There are 4 ways to turn a row about zero (a turn may also mirror it). The second row of each pair is the first, turned, with some noise. The first 24 pairs use one turn. New pairs use 2 turns, one after the other, and a turn may come again.
(in the rows, 128 means zero)
Some pairs, each with its turns in order after it:
[173 148 145 119  82]
[142 162 123 147 182]
Z

[119 115 163 138 127]
[136 142 151 132 100]
U

[121 130 125 177 112]
[124 172 136 110 110]
Z

[161 147 134 107 140]
[143 146 151 110 105]
N

[120 157 106 124  48]
[201 172 131 116 149]
Z

[135 135 184 104  51]
[162 168  64 128 180]
Z

[129 132  76 125 134]
[168 104 117 147 117]
N

[147 169 121 124 146]
[130 149 118 108 163]
T

[ 84  48 129 182 101]
[ 79  67 158 161  66]
T

[161 133 129 135 125]
[127 145 152 122 148]
T

[131 140 143 109  52]
[126  94 182 170 152]
U

[187  48  64 133 135]
[126  87 194 200 177]
T

[117 194 208 155 122]
[116 190  70 190 106]
Z

[143 153 141 137 155]
[124 115 145  98 105]
N

[100 131  63 135 129]
[ 95 110  87 169 151]
T

[173 130 130 136 139]
[168 112 112 120 127]
U

[127 127 114 114 131]
[144 128 136 140 127]
N

[208 127 145 117 132]
[ 92 131 144 156 194]
Z

[119 122 123 127 126]
[121 133 127 133 129]
U

[107 100 152 127  97]
[130 123 140 142  80]
T

[118 135 163 142 177]
[132 147 130  85  89]
U

[135 122 111 159 132]
[139 108 101 113 130]
N

[116 145 146 141 142]
[105 114 136 120 118]
N

[127 129 124  96 144]
[108 107 113 123 112]
U

New pairs, each followed by its turns in order:
[123 133 165 153 127]
[ 83 133 133 131 125]
N U

[108 123 183 112 131]
[130 123  88 144  87]
N Z

[106 174  97 116 144]
[101 150 181 122 113]
Z T

[132  98 127 116 152]
[136 112 165 127 130]
T T

[125 138 106 141 174]
[164  98 150 143 130]
U Z

[ 92 139 139 129  95]
[128 131  98 163 107]
T N

[143  48 138 126 170]
[154 138  54 153  87]
U N

[141 121 156 116 158]
[163 136 152 129 136]
T T

[129 159 156 161 156]
[117 156 161 121 168]
Z U

[162 127 138  91  93]
[138 103 153  89 161]
N U

[124 126 183 118 188]
[ 78  90 104 167 104]
Z T

[120 128 146  64 132]
[104 165  97 162 114]
N Z

[ 95 133  56 131 123]
[181 164  95 160 140]
N U

[134 133  81 105  93]
[168  97 120 114  95]
Z U

[127 111 155  70 142]
[100 145  93 171 112]
N Z

[143 137 105 138 134]
[125 120  98 119 128]
U U

[109 148  88 132 116]
[121 173 122 104 113]
Z N

[159 158  96 122 164]
[150  91 173 105 130]
T N

[126 125  48 123 103]
[103  65  99 118 168]
U T

[131 110  84  98  99]
[ 91 100 119 143 168]
Z Z

[177 127  99 123 143]
[126 127 141 152 179]
N Z

[137 125  91 165 161]
[114  99  93 101 157]
U U

[ 56 101 128 133 147]
[123 147 108 198 150]
T U

[142 130 144 170 141]
[158 141 113 137  98]
Z Z

[186 128 135 158 151]
[164  81  96 143 138]
U U

[129 103 124 139  55]
[ 68 127  84 135 102]
T N

[102 119 109 151 127]
[122  98 150 145 130]
Z U

[124 133 157 134 120]
[139 117 153 130 116]
U U

[133  82 126 131 110]
[109 126 159 115  94]
T T

[158 128 141 140 156]
[108 161 142 118 121]
Z U

[114 100 130 117 102]
[111 115 111 109 152]
N T

[101 145 133  53  81]
[ 72 186 142 138 173]
T T

[104 110 146 136  64]
[ 99 125 145  67 106]
U T

[125 202 179 113 143]
[ 37 127 139 126 151]
Z T

[167  81 119 125 116]
[ 82 160  97 129 128]
T Z

[ 95 169 137 131 147]
[141 174 142 107 140]
Z Z

[ 94 121  86 189 123]
[110  77 143 186 146]
N T

[110 105  89  48  91]
[ 73  56 120 138  91]
U T

[ 97 108 159 175 161]
[162 115 131 174  85]
T T

